The rows are grouped in 4 ways, from coarse to fine. Each group lies inside one group of the grouping before and may be the whole of it. The rows also spread widely along 17 directions, which tell nothing about the answers.
Known rows, each followed by its group in each grouping:
-26 0 -10 15 21 -22 -2 25 -24 11 9 -43 0 -6 5 -23 38 -10 -26 18 -12 19 8 -30 -3 5 8 : q296 q699 loviz vad
-7 8 -10 1 28 5 21 -13 13 -14 -7 0 3 8 -12 -15 -11 -14 19 10 -13 21 3 5 -7 -1 -17 : q21 q556 Denoz dife
-14 10 -29 -16 -15 -3 10 24 -6 10 38 4 6 -2 4 -11 37 32 -13 -19 -10 -9 -11 -4 33 -12 -12 : q296 q990 Zefof ped
1 1 38 3 28 -11 -28 28 -30 11 10 -10 36 -2 -9 -13 15 24 -19 8 1 -7 -8 -6 -2 11 19 : q511 q171 Dil res
-3 7 -29 -12 -4 10 20 -13 -13 -16 41 -3 1 15 -6 6 -18 10 -9 15 16 -6 10 2 -7 20 14 : q296 q990 Gifas gis
9 -13 -14 7 33 -34 -10 1 21 5 -22 19 -1 -6 -7 11 -24 -2 -8 19 -9 18 -1 13 -26 -7 -18 : q21 q850 zapir rof
0 -14 -2 8 -3 4 6 -14 5 35 -8 -12 -19 -6 -1 9 6 -24 20 -18 -6 -6 9 -11 -8 23 4 : q296 q699 doso budom
-36 -6 -29 -11 14 18 24 -9 1 -2 20 27 0 -1 2 -8 3 20 -24 4 -18 11 2 16 -24 20 -17 : q511 q203 repi zeg
-6 -4 45 4 -7 -13 7 -11 -7 18 21 -21 5 17 -17 -6 -17 -14 6 27 14 -9 6 22 0 -30 8 : q21 q556 gomir setas
-12 -18 1 21 14 3 1 10 30 10 -13 6 -33 29 -10 -40 5 -15 -1 1 26 2 -16 7 26 -22 -20 : q296 q699 vesi duso
31 -2 -5 5 0 8 1 -44 5 4 2 1 0 27 20 -3 -14 -10 20 -25 25 -26 -18 -2 7 42 8 : q511 q203 rer zim
9 4 -44 2 2 -5 -22 -11 15 28 5 -10 -13 -41 6 10 20 15 3 26 -37 7 39 4 -15 -17 5 : q511 q203 sagir Gok
-13 -3 -1 -14 -13 6 1 14 0 7 43 4 0 12 -5 17 -5 23 -28 2 34 -19 5 1 16 11 1 : q21 q850 levuz Sofig
-11 8 47 -26 -44 13 43 -23 -1 12 45 -7 3 66 5 -29 21 -22 7 14 6 17 7 -2 24 -3 3 : q511 q495 pomi rodud
-34 -4 -22 10 25 10 14 -17 21 0 -4 -6 -17 23 25 -16 -7 -27 1 15 -20 19 16 -3 -23 29 -27 : q21 q850 zoke sezi
-14 -31 18 20 -18 2 17 -17 15 16 -10 -5 -43 27 -9 2 -27 -42 6 -1 40 -6 -4 24 -9 0 9 : q296 q990 kila Zuvo
-9 5 24 -15 -19 16 8 -7 -45 -16 23 -29 30 2 -20 -6 12 -13 22 -10 31 -13 -8 -11 26 -17 -12 : q21 q556 Denoz kuni
15 -14 28 1 5 -38 -14 -6 21 24 0 -5 1 34 13 -16 -1 -3 -3 44 -32 25 20 11 -23 -5 19 : q296 q699 doso kekap
5 17 13 15 23 12 -9 -23 -4 4 1 -18 -6 9 25 -29 -3 -15 11 30 -3 6 6 12 -8 -10 10 : q296 q990 kila Fito
5 -18 -10 5 -7 -3 -9 2 15 29 0 7 -21 -10 -6 16 7 4 -10 -3 -1 1 11 4 -12 14 18 : q296 q990 Zefof voseb
-30 3 24 -1 -11 7 10 12 9 23 33 -30 4 46 5 -28 28 -8 6 1 -18 3 23 -21 15 30 7 : q21 q292 Lome mumo
9 -14 37 2 -10 -19 -4 -22 31 15 -7 -27 24 -5 -3 16 -5 -9 26 -5 -25 3 14 14 1 15 11 : q511 q756 bal gogi
-10 4 13 5 22 -1 -24 21 10 22 -6 -2 -1 -5 6 -13 15 -5 4 14 -6 9 9 -1 11 -31 -28 : q21 q292 Lome rore
3 1 15 -5 -16 -6 30 -31 -11 18 12 -16 -3 -9 2 20 -6 -28 12 2 -10 6 9 7 -19 2 16 : q296 q245 Fof Leku
-14 -12 28 17 25 -15 26 10 11 8 -24 -11 -2 21 -20 -23 18 -32 2 4 -19 39 1 -7 -15 19 20 : q511 q203 rer Vuzu
5 8 -20 -6 -5 22 4 12 16 12 5 12 -15 1 -13 -5 22 18 13 -10 -14 3 17 4 11 0 17 : q511 q756 bal Zez
-24 18 23 -11 23 -3 21 18 10 18 19 17 5 29 13 -14 -9 -6 7 4 -15 2 -7 17 18 -25 -31 : q511 q203 sagir zer
4 7 -20 -22 14 -5 7 6 -17 23 38 21 33 -34 -33 22 9 30 -14 -8 -1 -5 -1 -21 0 12 -19 : q296 q990 Gifas Sas
-2 -22 -5 12 21 3 2 -23 0 -7 -34 4 -12 9 8 10 -19 -37 2 1 15 20 -1 0 -34 33 -3 : q511 q203 sagir Gok
-11 -8 28 4 5 -11 -43 16 5 10 21 -21 13 31 19 -25 17 17 -28 45 -2 6 23 -4 -2 4 10 : q21 q850 levuz Sofig
-6 -13 36 19 27 -15 -24 11 -10 10 -15 -14 11 -22 3 1 8 -8 -26 11 19 11 -8 6 -12 -4 4 : q21 q292 Lome rore
6 1 -22 14 30 -13 9 -11 11 10 -6 8 -5 -4 -13 -4 -24 -2 18 -8 -3 -18 -13 19 -3 -4 -12 : q511 q203 rer Vuzu
-19 11 3 -11 -4 -1 33 21 -6 -22 29 -20 -1 20 9 2 1 -1 -13 -4 7 6 -2 5 24 5 21 : q296 q699 vesi duso
12 9 -15 4 19 -12 16 -7 -17 7 -9 9 -2 11 7 -15 14 -9 -6 3 -12 19 -7 -8 -22 16 14 : q511 q756 bal Zez
15 6 0 -16 -24 -11 26 1 15 35 -2 28 -26 31 17 -11 27 -19 13 -13 -15 15 -10 -2 17 -23 -8 : q511 q171 Dil res
-6 14 14 0 20 -15 3 26 18 -4 9 -7 13 26 23 -10 1 14 -2 -21 -13 -6 -22 11 32 14 1 : q511 q495 pomi rodud
-1 3 18 1 0 -13 3 15 -10 16 -10 -14 2 -4 14 8 21 -18 -4 -14 -2 10 -6 -7 7 3 9 : q511 q756 bal gogi
-23 10 -23 6 17 14 5 -7 -6 0 -3 3 -13 7 30 -11 -15 -9 21 -16 -6 -22 -12 25 3 -7 -26 : q511 q203 sagir Gok
24 4 25 -20 -9 -15 13 8 -18 -26 8 2 21 19 5 9 8 6 -15 11 0 34 -3 6 -10 13 50 : q296 q990 kila Fito
5 3 12 -2 3 23 -6 -23 19 2 10 19 -3 2 15 -19 12 16 -17 7 17 10 -5 12 7 3 0 : q21 q850 zapir rof
-23 -8 29 -13 2 20 6 -2 13 -19 10 -3 15 42 4 -24 4 -14 5 15 6 28 5 -3 13 9 -22 : q296 q990 Zefof voseb
-3 -3 -14 12 10 -32 28 9 31 8 23 -10 -15 50 -2 -21 7 1 -32 5 3 13 -8 -13 13 39 16 : q511 q495 pomi rodud
13 15 -5 -18 -1 -31 1 7 -2 4 4 -26 17 6 25 18 14 -22 13 19 -30 26 22 -20 9 -12 -6 : q511 q203 rer Vuzu
11 12 -22 -5 6 -6 16 2 12 -13 8 -16 -7 -3 11 12 0 -3 4 -5 -1 10 3 -5 18 8 16 : q296 q699 loviz vad
17 -5 13 -10 7 4 -8 -24 10 3 -5 4 21 -13 -20 6 0 4 18 14 -12 16 14 7 -11 -1 -4 : q511 q495 pomi rodud
26 2 38 1 -6 15 -18 -11 41 26 -10 7 -21 29 4 -11 -5 -18 38 20 4 5 23 18 15 -33 2 : q21 q292 Lome rore
-13 6 34 -15 2 22 5 2 -27 -26 9 6 18 13 27 4 -3 9 -15 -12 13 3 -18 26 -3 19 18 : q511 q495 pomi rodud
8 -7 16 -9 -7 -10 19 -11 -47 -18 -15 1 6 -12 0 14 19 -26 -31 9 27 42 -14 -5 -31 2 24 : q21 q556 Denoz dife
-4 0 -14 -6 13 -5 -14 9 4 34 12 16 -3 -11 7 22 -7 15 -9 -10 -5 -18 0 2 -5 6 -20 : q21 q556 Denoz dife
13 24 -27 -5 6 10 10 -15 -26 11 11 7 -21 -10 27 -3 23 -10 -20 22 11 18 8 -14 -15 -7 11 : q21 q850 levuz Sofig

New rows, each followed by its group in each grouping:
-36 16 -16 8 10 30 -9 23 3 23 20 -6 -30 3 9 -33 25 4 -6 13 1 -8 17 -1 21 -26 -17 : q21 q850 zapir rof
-8 9 6 -4 34 23 16 -26 -15 3 4 25 20 -20 -18 -22 9 7 -4 -4 1 13 -17 2 -16 5 -23 : q21 q556 Denoz dife
-28 2 21 0 10 17 6 18 16 6 16 -8 -1 12 -9 -26 30 5 -15 21 -15 25 23 -5 4 6 10 : q21 q850 zoke sezi
-17 5 1 -2 -3 3 8 -1 -14 -7 13 -23 12 -16 8 5 10 4 -2 -14 -4 -4 -4 8 6 7 7 : q21 q556 Denoz dife
15 9 21 2 4 22 20 -33 37 -5 2 -8 -7 0 -21 -14 -1 -14 21 20 11 23 13 14 19 -15 7 : q511 q495 pomi rodud
4 18 -34 -4 8 4 28 0 -10 8 30 21 -17 12 -8 -10 -1 8 -7 -9 20 -19 -16 -1 13 -2 -5 : q21 q850 zoke sezi
25 -7 18 0 7 -9 27 -5 27 12 -19 43 -21 24 -10 -13 4 -9 -7 0 9 27 -21 20 1 -14 14 : q511 q203 repi zeg
-7 4 -12 2 17 -24 -10 21 24 5 11 -29 5 9 8 8 1 -3 -5 14 -10 8 14 -14 21 7 -16 : q511 q495 pomi rodud
-4 10 -3 4 9 11 15 -12 -5 -7 14 -11 0 -6 -10 -7 -3 5 1 5 3 -1 2 14 -3 3 18 : q21 q556 Denoz dife
7 7 7 -11 7 15 5 -19 17 -8 1 21 -8 25 32 -16 2 -3 -14 26 2 29 0 13 -5 -2 -5 : q511 q171 Dil res
-19 5 8 11 18 -1 -5 6 -8 -6 21 -30 5 10 6 -18 -5 -9 -11 16 22 -8 -7 -3 21 -12 -18 : q296 q245 Fof Leku
-22 21 -39 2 8 35 4 -8 4 -4 18 -14 -23 -19 42 -20 23 7 -5 -2 -1 -2 2 4 25 -10 -18 : q296 q699 doso budom
-19 7 -10 1 -2 21 16 -4 -13 14 35 -9 -14 -15 -4 -3 13 7 -31 10 26 -7 6 -1 5 5 9 : q511 q171 Dil res
-13 0 12 -22 -7 -21 -2 12 0 16 24 4 13 30 30 0 7 6 -18 19 -21 10 5 2 0 -3 -18 : q511 q171 Dil res
12 8 4 -10 -24 8 27 -11 7 4 20 2 -18 8 -5 4 12 -4 -7 5 21 11 1 9 17 -12 20 : q511 q495 pomi rodud
-2 8 0 -8 14 -1 -6 -7 -25 17 8 -1 12 4 12 -1 6 -12 3 14 -3 4 9 -19 -15 4 -18 : q21 q850 levuz Sofig
-6 -1 -6 -5 -11 -6 32 -49 -17 -6 17 -9 17 -13 -3 -7 -9 -9 11 -4 6 -10 -19 21 -4 -10 -20 : q511 q171 Dil res
-9 -4 -18 -12 -6 4 2 12 3 -5 10 11 -4 13 -7 -12 24 12 -14 5 -1 18 4 -5 5 -4 -9 : q21 q556 Denoz dife
-11 6 13 -21 -8 3 43 7 -5 24 31 27 -1 48 -13 -27 28 -3 -11 3 -7 19 -2 -14 8 7 -2 : q511 q203 repi zeg
4 -22 0 -11 -35 -9 10 -14 -11 1 5 -9 -18 -17 2 43 -10 -26 -15 -4 53 1 -6 5 8 -19 -4 : q296 q699 loviz vad
4 -7 44 -10 -1 1 -12 -23 5 -5 5 -13 38 24 7 -4 -6 -5 23 1 -2 0 3 1 2 21 -5 : q21 q850 levuz Sofig
5 -7 -30 1 -22 -8 18 -18 -42 -10 19 -17 -10 5 -19 1 4 -15 -12 5 47 -8 -10 -8 -1 -3 5 : q511 q495 pomi rodud
-6 -4 29 6 15 11 -6 -7 -7 21 -8 -15 -10 -1 21 10 -2 -33 -2 3 17 8 5 -12 -7 13 1 : q296 q699 loviz vad
1 12 12 -6 3 26 -5 -17 -2 6 22 6 -3 5 20 0 -7 13 -2 15 2 -5 17 22 -12 5 15 : q21 q292 Lome rore
-37 -14 -8 -4 -24 25 14 12 -8 2 26 -12 -3 22 -1 -7 17 4 5 -47 14 -26 -11 -6 26 38 -3 : q296 q990 Zefof voseb
25 7 51 -1 28 -4 8 -23 7 -3 -24 26 16 -9 15 14 -29 -12 0 -4 20 12 -31 38 -6 -13 2 : q511 q756 bal Zez
-12 15 -5 4 7 20 24 -7 -18 -8 19 12 -27 6 21 -18 1 5 -38 22 24 5 -8 33 -12 -11 31 : q511 q203 rer zim
-19 18 -5 -13 -11 32 19 4 -43 31 28 1 -4 -22 4 1 46 -2 -8 -17 -1 1 12 -23 -5 9 4 : q21 q292 Lome rore
13 -13 -29 10 0 -25 -20 -11 -26 25 19 -4 -12 17 16 -12 5 8 -30 16 18 -19 -5 -13 -18 16 7 : q296 q699 vesi duso
-1 23 -45 -5 -11 40 4 -18 -3 3 16 7 -43 -12 49 6 13 6 -22 14 8 3 20 15 -6 -1 15 : q511 q756 bal gogi
3 -6 25 8 5 -24 -14 6 -17 9 10 -22 8 23 2 -21 8 -3 -12 36 -9 11 10 4 -19 1 32 : q296 q990 Zefof voseb
-4 -15 -2 20 12 -19 -3 -21 11 -20 -5 -27 2 -22 17 -8 -1 9 -25 10 1 11 -12 27 -11 9 25 : q296 q699 loviz vad
5 -5 -17 2 2 -16 22 -22 30 -5 -1 2 -19 -22 14 2 7 0 -28 22 -6 36 2 21 -6 -17 10 : q296 q699 vesi duso
-32 13 -8 1 2 10 11 -3 -14 3 46 -37 8 -15 8 5 5 12 -17 14 -7 -9 26 3 -5 19 14 : q21 q292 Lome rore
10 12 10 -12 12 -6 25 -15 0 13 13 25 -1 -8 4 4 -3 0 -18 25 -12 30 2 17 -25 -11 17 : q296 q990 Gifas gis
-8 7 -14 -3 -7 0 24 -14 0 -6 28 -10 -12 6 15 13 -10 -6 -17 3 19 -6 2 7 2 15 8 : q21 q850 zoke sezi
-16 17 35 -7 -6 3 26 -20 -10 12 24 -19 12 -37 19 27 -9 -14 -5 -14 20 -12 -18 26 24 -23 -15 : q511 q495 pomi rodud
11 9 -18 -8 3 -2 15 2 -34 2 14 12 1 6 -7 10 -5 -1 1 -16 23 -16 -15 -3 1 6 6 : q511 q203 sagir Gok
6 3 -2 7 27 4 14 13 -3 -11 -9 2 -4 19 -34 -16 3 -17 11 8 14 17 3 -16 -1 7 10 : q21 q850 zoke sezi
-27 7 -43 11 3 -7 26 28 1 -4 30 -29 -6 -28 -37 5 3 29 4 -29 -8 -31 -3 18 27 2 17 : q511 q495 pomi rodud
-30 25 24 5 2 21 29 -7 19 16 26 -35 -17 -1 48 -18 20 -19 -4 -3 -9 7 2 6 36 -5 0 : q296 q699 doso budom
18 -6 24 -1 20 2 -28 18 0 28 3 0 4 27 -28 -6 -6 -1 24 9 8 -12 17 -20 6 6 5 : q296 q699 loviz vad
-1 4 4 -2 25 2 2 1 6 -7 10 3 23 1 -8 -11 10 18 -5 1 -12 14 3 -3 -5 23 3 : q21 q292 Lome rore
-22 0 -64 -18 -17 28 21 -17 11 -20 21 13 -9 8 17 -2 10 17 10 -24 -18 -6 7 3 2 31 -20 : q21 q850 zoke sezi
2 2 -22 -5 -2 -8 -5 -10 -18 7 22 1 -1 33 12 -11 -12 1 10 13 3 -19 5 3 -10 -1 -16 : q21 q292 Lome rore
-18 5 -19 -25 -18 19 18 -14 5 5 25 0 8 33 12 -14 25 -15 23 -12 -14 6 13 -31 18 19 -44 : q21 q850 zoke sezi
1 -13 -2 -11 -6 -5 3 -12 13 -14 9 -19 31 -5 -25 -5 6 7 31 -16 -6 -1 -2 -5 27 2 -22 : q296 q699 doso budom
11 16 -14 15 1 -1 26 -11 -5 18 25 1 -34 19 -3 -17 -8 -8 -7 0 40 -23 -15 9 13 -10 15 : q21 q292 Lome mumo
1 5 19 -8 4 -10 27 24 -2 8 -13 21 -2 5 -8 -18 36 -2 -6 -11 -18 33 -18 4 5 -14 17 : q511 q171 Dil res
-2 6 14 -8 -3 3 28 -30 -12 -31 4 -11 22 -14 14 6 0 -2 -4 -9 0 17 -17 25 -5 13 17 : q511 q495 pomi rodud
-22 -4 33 -4 13 -11 15 12 16 11 22 -5 21 14 -16 -24 27 1 -31 21 3 29 -1 -11 18 -1 -12 : q511 q203 rer zim
-32 -7 -35 -1 18 -9 19 42 7 14 10 12 -12 29 -20 -3 7 -1 -6 -20 -7 2 2 -23 2 29 -24 : q21 q292 Lome mumo
-23 2 29 15 32 -8 -28 25 -28 16 18 -39 21 23 -2 -17 -12 -4 1 20 4 -25 9 -10 -1 14 0 : q511 q171 Dil res
-3 2 23 -14 -4 -1 6 14 -7 0 26 -4 28 3 -24 -14 24 23 -8 -1 3 3 -6 -2 23 -3 7 : q511 q171 Dil res
-18 -9 -8 -3 6 -15 0 12 -52 6 5 3 -3 -22 18 14 -1 4 -32 6 2 -2 -11 19 -36 -8 9 : q296 q699 doso budom
22 4 24 -17 2 15 -16 1 -5 -5 17 28 11 13 3 -9 14 47 -29 30 -12 21 14 25 -27 9 54 : q21 q556 gomir setas
24 -11 -23 -24 -7 -7 2 25 15 -7 -16 33 -17 30 -21 30 -19 -9 18 2 12 15 9 -3 2 -10 -8 : q511 q171 Dil res
18 -3 -26 -3 8 -5 5 -22 4 -6 4 13 0 -16 -9 11 -16 3 3 2 17 -1 -10 11 -2 -8 -12 : q296 q990 Zefof voseb
22 5 -5 -8 17 -20 -1 3 4 16 -4 23 6 2 -6 4 3 9 -1 5 -19 14 -2 1 -15 -3 3 : q21 q556 Denoz dife
-39 36 -40 -8 39 23 20 -1 -20 -28 21 -20 33 -84 20 20 5 25 -2 -20 -34 2 -4 15 4 1 -23 : q296 q990 kila Fito
-10 2 -4 6 2 5 16 3 17 0 19 -15 -2 -15 -19 -6 8 11 0 -8 0 -4 -3 9 23 -6 7 : q296 q245 Fof Leku
-20 -33 4 -23 -37 -13 10 35 -13 5 18 -13 -4 58 -27 14 5 -13 7 9 -9 14 35 -21 -14 28 20 : q296 q699 doso budom
-20 12 -10 14 26 15 25 -25 16 30 29 -5 -10 -22 -10 10 -28 -1 3 -7 5 -27 7 14 -7 20 -11 : q21 q292 Lome mumo
-30 3 -15 -4 5 6 -6 13 11 4 28 -20 2 1 7 -21 31 13 -19 38 -31 28 34 -8 -1 -1 -5 : q296 q990 Zefof voseb
0 15 18 -5 10 -2 -1 2 -10 -24 27 -26 32 -6 -4 -19 11 27 -11 25 -6 7 3 15 12 -9 26 : q511 q171 Dil res
-4 -13 -6 -7 -8 -16 21 6 14 8 21 14 -10 10 -4 22 -7 4 -38 -14 38 0 -21 1 16 9 -12 : q21 q556 gomir setas
-11 -3 3 27 33 -11 -10 -13 23 1 -20 -10 -14 -13 21 -19 -9 -11 -12 25 -2 15 -4 27 -11 -18 -10 : q21 q850 zapir rof
29 11 -26 -8 0 -2 4 -21 15 15 8 12 -8 20 -3 2 -16 4 38 -3 -16 -16 8 9 3 2 -2 : q511 q495 pomi rodud
4 21 21 9 25 -13 16 -8 9 11 18 -12 7 5 18 -15 -5 2 -8 13 -7 -2 -10 20 12 -7 15 : q511 q203 repi zeg
10 7 8 4 13 -5 -2 5 -29 14 -7 4 6 3 4 -9 11 -1 4 -10 -2 -5 -12 2 -10 3 16 : q511 q756 bal Zez
0 8 12 1 11 16 12 -28 25 15 12 20 -8 7 17 -17 -12 11 2 -1 -2 -10 -12 34 5 -3 -7 : q511 q171 Dil res
15 -14 -14 -29 -24 -18 -29 -3 16 -2 1 23 18 16 1 -6 13 31 16 25 -45 19 21 21 -13 -33 -16 : q21 q556 Denoz dife
8 -6 45 -3 -9 -16 45 -5 -15 5 7 6 9 58 -27 -32 8 -18 8 -11 5 10 -24 1 -2 22 37 : q511 q171 Dil res
9 -6 -6 7 10 -17 8 -10 24 -4 15 -5 5 4 -20 -11 5 5 -17 12 19 9 -5 -7 13 6 -1 : q21 q850 zoke sezi
22 -13 0 -8 -3 -19 -16 -12 -9 12 -8 6 10 -24 -10 30 -6 -5 1 1 18 0 -6 2 -5 -14 -17 : q511 q495 pomi rodud
12 10 -5 -27 -12 -3 24 4 -6 -14 23 0 16 22 1 34 -12 -4 10 -21 17 -4 -1 -16 16 30 6 : q21 q850 levuz Sofig
-2 -4 14 -18 10 5 21 -6 11 -8 0 19 6 23 -13 -1 5 -21 -8 24 7 44 11 -15 -10 7 -17 : q21 q850 zoke sezi
20 9 21 -21 -13 -25 1 -35 -10 8 15 -5 36 -18 33 31 -14 8 11 -7 -20 -10 -11 30 -4 -6 -5 : q511 q495 pomi rodud
18 10 -5 -6 -15 7 17 -29 -23 29 21 5 9 -46 -18 15 14 17 5 -24 4 -24 -8 12 0 -5 16 : q511 q756 bal gogi
15 17 -4 -34 0 5 13 18 -26 -5 17 27 10 19 -29 2 11 -5 11 25 7 23 15 -19 2 -31 -12 : q21 q850 zoke sezi
5 -6 34 21 31 -16 5 -18 13 4 -14 -7 -8 -2 10 -9 -31 -18 -4 13 18 1 -22 34 -5 -16 5 : q296 q699 doso budom
-63 19 6 -1 10 33 26 -1 -19 -4 22 -37 -2 -33 30 10 7 -17 -15 3 -7 9 15 11 -1 -2 -12 : q21 q556 gomir setas
-16 -17 20 15 20 7 -10 16 14 23 -6 -8 -8 41 -26 -26 -2 -19 16 6 8 -4 10 -16 4 19 -10 : q511 q171 Dil res
11 13 -7 -17 3 16 -2 10 -27 0 -4 5 3 4 3 17 5 -8 23 -15 -1 -1 5 -10 -1 9 5 : q511 q495 pomi rodud
1 -5 -24 -2 -26 -5 12 -11 9 0 11 -14 -27 13 22 8 14 -18 -13 9 12 13 13 -8 3 10 11 : q21 q850 zoke sezi
2 12 8 -15 -5 25 -2 -26 20 11 20 -1 6 -12 23 17 -2 13 9 -3 -18 -2 19 14 1 15 3 : q21 q556 Denoz dife
12 -4 26 -10 5 -3 11 -20 29 9 16 6 14 2 4 21 -10 8 -18 5 -1 14 6 5 -7 39 17 : q511 q171 Dil res
-5 15 11 -2 -6 9 -11 5 -6 8 28 -36 1 -7 16 9 5 2 -4 17 9 -12 19 2 20 -6 15 : q511 q171 Dil res
-21 2 7 0 15 2 -14 20 -23 44 10 6 -13 -4 6 2 10 -9 -13 19 -4 -7 16 -7 -20 -12 -14 : q21 q850 zoke sezi
-18 12 -26 -6 15 29 32 2 -34 17 10 15 -20 -15 -11 19 2 -16 -7 -21 15 -4 1 -18 -20 25 -3 : q21 q556 Denoz kuni
19 25 -44 -7 11 -32 10 -11 -10 0 19 6 0 -3 16 -17 10 11 -18 38 -12 16 -3 7 -1 -42 -18 : q511 q756 bal gogi
